Each cloud of rows lies close to a flat space through zero, with a little noise off it, and is much wider in some directions of that space than in others. After each cloud: how many dimensions does that space have?

[[ -6.9  37.7  35.4 -26.0  -2.6 -69.7  -3.8 -10.6]
 [ -3.7  34.1  28.8 -26.0  -8.7 -62.0  -0.7 -11.7]
 [ -3.9  -6.4  -7.4 -30.1   0.1  -5.2  23.1  -9.5]
 [ -7.8  21.0  23.5 -18.7   8.2 -38.9  -3.0  -3.1]
 [-17.1 -20.5  -1.8 -24.8  42.6  20.8  18.3   4.2]
 [-23.9  29.7  39.9 -58.9  37.6 -69.8  19.5  -9.6]
 [ 30.8 -43.8 -70.3  13.5 -54.9  80.0  32.0 -13.6]
 [ 25.0 -16.9 -41.9 -26.9 -47.5  25.1  44.5 -25.9]
 [ 25.6  -0.4 -26.8  -4.3 -51.5   9.6  20.7 -21.9]
 [ 11.1  25.2  10.2 -21.7 -30.7 -42.2   9.4 -19.0]
 [ 36.9 -27.7 -54.0   9.6 -69.8  51.0  27.4 -19.4]
 [-20.2  22.3  34.7 -17.4  37.0 -41.0 -13.5   4.8]
 [ 14.4  40.5  13.5 -11.0 -45.8 -58.3  -3.1 -15.7]]
 => 3

[[ 28.7  -9.4  37.5 -90.7  23.9 -32.4  16.8 -48.7]
 [ 12.6  28.3  25.6  52.8  36.0  55.4 -28.6  53.5]
 [ 20.6  14.5  17.1  17.9  38.1  49.4 -23.1  50.0]
 [ -3.2  13.9  -7.3  52.3   9.0  30.5 -21.3  44.1]
 [ -3.3   3.3  -6.1  11.2   2.1  24.7  -6.7  19.6]
 [-12.1 -17.8 -30.1 -13.0 -24.5  -5.4  11.4  -6.9]
 [ 30.0  14.2  32.4 -56.1  37.0 -12.6 -28.7  -9.6]
 [  9.8 -21.3  -7.3 -37.5   9.3  43.2  17.7  18.4]
 [-18.7  -7.5   8.7 -24.3 -23.7 -15.8  23.6 -49.6]
 [  0.2  -1.3   8.5  -4.4   7.6  45.6   3.6  15.0]
 [  8.4   5.0  -4.3  23.1  16.0  38.3 -12.7  42.5]
 [ -7.2   3.5   5.3 -21.5  -9.6 -10.1  -8.0 -23.5]
 [ -8.8   6.4   2.2  58.0   2.7  44.2   2.6  32.6]]
 => 5

[[  6.7  -5.8  59.1 -33.4 -14.7  13.3   6.1  25.0]
 [  1.7  18.7 -52.1  26.7   5.2  -6.2  18.5 -17.7]
 [-13.6  35.7 -88.1  23.7  13.4 -37.5  46.1 -42.6]
 [ -4.8 -14.0   5.6  -7.4 -12.3 -14.6   4.7  -4.1]
 [  3.9 -26.3 -19.6  20.3 -31.5 -11.1  17.6  -6.4]
 [ -1.9 -10.0  15.4   3.8  12.4  15.0 -37.6   7.7]
 [  1.6 -23.9  40.3 -19.0 -19.0   4.0  -4.8  12.6]
 [  0.1  12.7 -44.0  12.4  -6.0 -20.4  36.7 -22.1]
 [-10.5 -33.6  22.9 -27.6 -29.0 -30.3  16.2  -9.0]
 [ -2.3  23.8   9.4  -3.5  38.1  23.6 -36.7   7.1]
 [  5.5 -23.9  -0.4  21.5 -10.0  13.7 -28.3   6.0]
 [  4.2   9.3 -17.6  13.2   0.9   2.9   7.3  -1.2]
 [ -9.2   9.6 -22.9  -9.9 -12.8 -32.2  45.5 -18.1]]
 => 4

[[  0.5  -9.0  -0.9   5.0  -6.7  -8.0   3.2   1.8]
 [  5.3   0.7  18.4  23.6   2.0   2.5 -31.5   8.2]
 [-20.7  21.2  -8.1 -51.8   9.6  17.1  18.6  -7.0]
 [ -7.9  12.2  -4.4 -18.0   5.5  10.9   1.8  -0.8]
 [ -3.3  16.8  28.9  18.1  16.0  21.0 -57.3  10.7]
 [ 20.2 -19.5   6.8  52.0 -11.2 -16.9 -19.2   7.3]
 [-14.2  16.9  -2.4 -31.5   9.7  21.6  -6.0   2.2]
 [ 16.2 -13.8  17.7  54.8  -6.7 -10.6 -39.9  13.3]
 [ 26.4 -31.0   0.0  52.4 -25.1 -34.9   6.9   4.3]
 [  9.2 -15.8  -0.3  11.5 -11.7 -13.0  15.4  -0.8]
 [  8.5   1.4  19.0  36.9   5.9   2.7 -43.2   7.0]
 [ 32.9 -37.4  14.6  88.0 -19.3 -41.4 -18.9   7.8]
 [ 15.0 -27.8 -11.1  28.1 -23.8 -30.5  33.5  -0.1]]
 => 2

[[ 21.3 -20.0  55.2  38.3 -22.5   6.7 -25.8   8.3]
 [  0.2  -6.5  13.6  -2.7 -11.6  40.4 -19.3  33.0]
 [ -7.4   7.3 -18.6 -13.5   7.5  -6.4   6.0  -9.8]
 [  4.7   1.4   4.6   3.3  -3.6   2.4  -3.8   7.9]
 [  6.2 -10.0  18.5   7.2 -10.6  -0.7  -3.6   3.3]
 [ -8.7  21.5 -32.6  -8.5  24.2 -37.7  34.1 -44.2]
 [ -5.3   7.0 -20.6  -9.8   4.9 -11.6  13.1 -12.1]
 [  9.3   7.0  -6.9  14.3  11.8 -36.7  18.7 -32.1]
 [-17.7  10.9 -33.7 -18.4  13.6  -3.9  15.6  -7.1]
 [-15.9   2.5 -22.2 -36.6   0.6  34.3  -5.8  24.8]
 [ 12.8  -2.8  12.4  15.0  -4.3  -9.2  -7.8  -0.9]
 [  8.6 -22.5  42.9   4.5 -30.9  54.6 -43.4  54.1]
 [  0.2  -6.1   0.0  -3.2  -4.8  12.2  -8.2   8.3]]
 => 2
